There are 4 hidden switches. A switch that is on adds its own fixed numbers to the row, and there is some noise. The rows also spread widely along 2 directions, which tell nothing about the answers.
Some rows, each with its switches (1 for on, 0 for off) after it:
[  8   7   0  -7  -4   1  -7  -1   6   5 -15  -9 -15   1  27   6  -9  22
   0   6 -12  -1]
0 0 1 1
[ 10   1  -5  -2   7   9   0 -16  -3  -1   4   2  10   4 -19  16  -3  -7
   0   3   5   3]
0 0 0 0
[  2   3   7 -14   0  -5 -15  -3  -1   2  -6 -25   4   8  25   4 -13  15
   2  -4 -33 -10]
1 1 1 0
[ 10   2  -7  -3  12   3   1 -18  -7   6   2  -3   2   5  -6  15 -13  13
   5   4  -5   0]
0 0 1 1
[ 10  -1   4   1  -6  -1 -20   2   7  -7 -10 -17   1   2  12  -2 -14  11
  -6 -12 -19  -2]
1 1 1 0
[ 11  -5   5   1   1   3 -17  -2   7  -8  -2 -15   8   9  -1  -3 -18   8
  -7 -11  -9   4]
1 1 1 0
[ 10   3  -5  -3  10   5   2 -16  -4   8   2  -5   3   3  -5  16 -10  12
   7   2  -6  -6]
0 0 1 1
[  1   1  -2 -10  -8   5  -9  -6  -2   3  -2 -12   5   7  17   5  -5   9
  -4  -1 -23  -6]
1 0 1 0
[ 11   3   7  -8   8  -3 -14  -1   8   0 -13 -19 -12   0  24   5 -19  27
   8   5 -19  -8]
0 1 1 1
[ 14   7   3  -4 -10  -7 -20   6  20  -5 -20 -14 -17  -8  28  -5 -14  22
   0  -6 -12   4]
0 1 1 0
[  9   5   3  -1 -20   5 -11   8   8  -1 -12  -5  -6  -1  18  -2  -5   9
 -12 -14  -8   3]
1 0 1 0

New rows, each followed by its switches (1 for on, 0 for off):
[  8   3   1 -14  -2  -8 -17   0   9  -1 -12 -13 -10  -2  23   1 -12  17
   7   1 -22  -2]
0 1 1 0
[  8  -4   7  -1   9   3 -18  -6   2  -1  -1 -21  10  12   3   4 -23  16
   0  -7 -16  -4]
1 1 1 1
[ 11   0  -4   8   7   6  -4 -12  -1   4   1   3  -1  -3 -16  13 -12  10
   2   1   2   4]
0 0 1 1
[  7   6   3  -5  -8  -8 -19   4  14  -4 -20 -13 -13  -6  27   0 -16  20
  -1  -2 -18  -1]
0 1 1 0
[  7   5  13 -17  -8  -9 -22   8   7  -1 -23 -36 -11   6  57  -5 -21  34
   2  -5 -38 -10]
1 1 1 1
[  4   3  -1 -15  18  -1  -5 -16  -6  -1   7 -15  12   6  -8  10 -11   4
   6   8 -16  -6]
0 1 0 0
[ 12  -4   1  -7   6   8  -6 -13 -10   9   3 -14   7  14   5  11 -15  15
   1   0 -19  -8]
1 0 1 1
[ 15  -2   8  10  -7   1 -21   8  19  -8  -8  -9   2  -3   0  -3 -20   8
  -5 -21  -5   8]
1 1 1 0
[  0   3  -7 -15  13   2   9 -21 -11   5   9  -9   8   6   5  18   0  -2
   6  13 -15 -12]
0 0 0 0
[ 17   4   1   6   1   7  -5  -8   5  -1  -8   0  -6  -4  -3   6 -12  14
   0  -4   4   5]
0 0 1 1
[ 13   0  -1   6   8   4   0  -7  -1   2   0   2   0   0 -11  14 -12  10
   1  -2   5   4]
0 0 1 1
[ 10  -3   2  12 -17   5 -12   9  12  -5 -10   1  -5  -7   1  -5  -7   7
 -13 -17   0   8]
1 0 1 0
[  9   1  -5   6   6   8  -1 -14   1   3   5   3   5   0 -21  11  -8  -2
   3  -2   4   3]
0 0 1 0
[ 11   9  -2  -6 -12   0 -10   3  12  -2 -16  -1 -17  -8  20   3  -5  14
  -2  -2  -4   2]
0 0 1 0
[ 13  -3   9  11  -1  10  -3  -6   3  -4   3  -6   7   0 -15   6 -12   0
 -12 -12   9   5]
1 0 0 1
[  7  -1  -2  -7  18   0  -9 -14   1   5  -1 -15   8  11  -3  12 -21  16
   9   6 -16  -4]
0 1 1 1
[  3  -7   6  -9  15   2 -16 -17  -5   8   3 -24  10  20  12   6 -21  20
   5   1 -31 -11]
1 1 1 1
[  1   7  -6 -17   8   1   1 -16 -10   6  -2  -7  -1  10  15  15  -2  10
   5  12 -21 -11]
0 0 1 0
[ 13   4   0   6   7   8  -4  -8   2   1  -1   0  -1   1 -10  12 -13  11
   2   1   6   2]
0 0 1 1
[ 16   5   5  10 -12   3 -12   6  16   0 -19   0 -19 -12   9   1 -12  20
  -6  -8   7   6]
0 0 1 1
[ 11   9   3   0  -9  -7 -20   9  15  -5 -20 -12 -15 -12  18  -6 -16  19
   0  -7 -10   5]
0 1 1 0
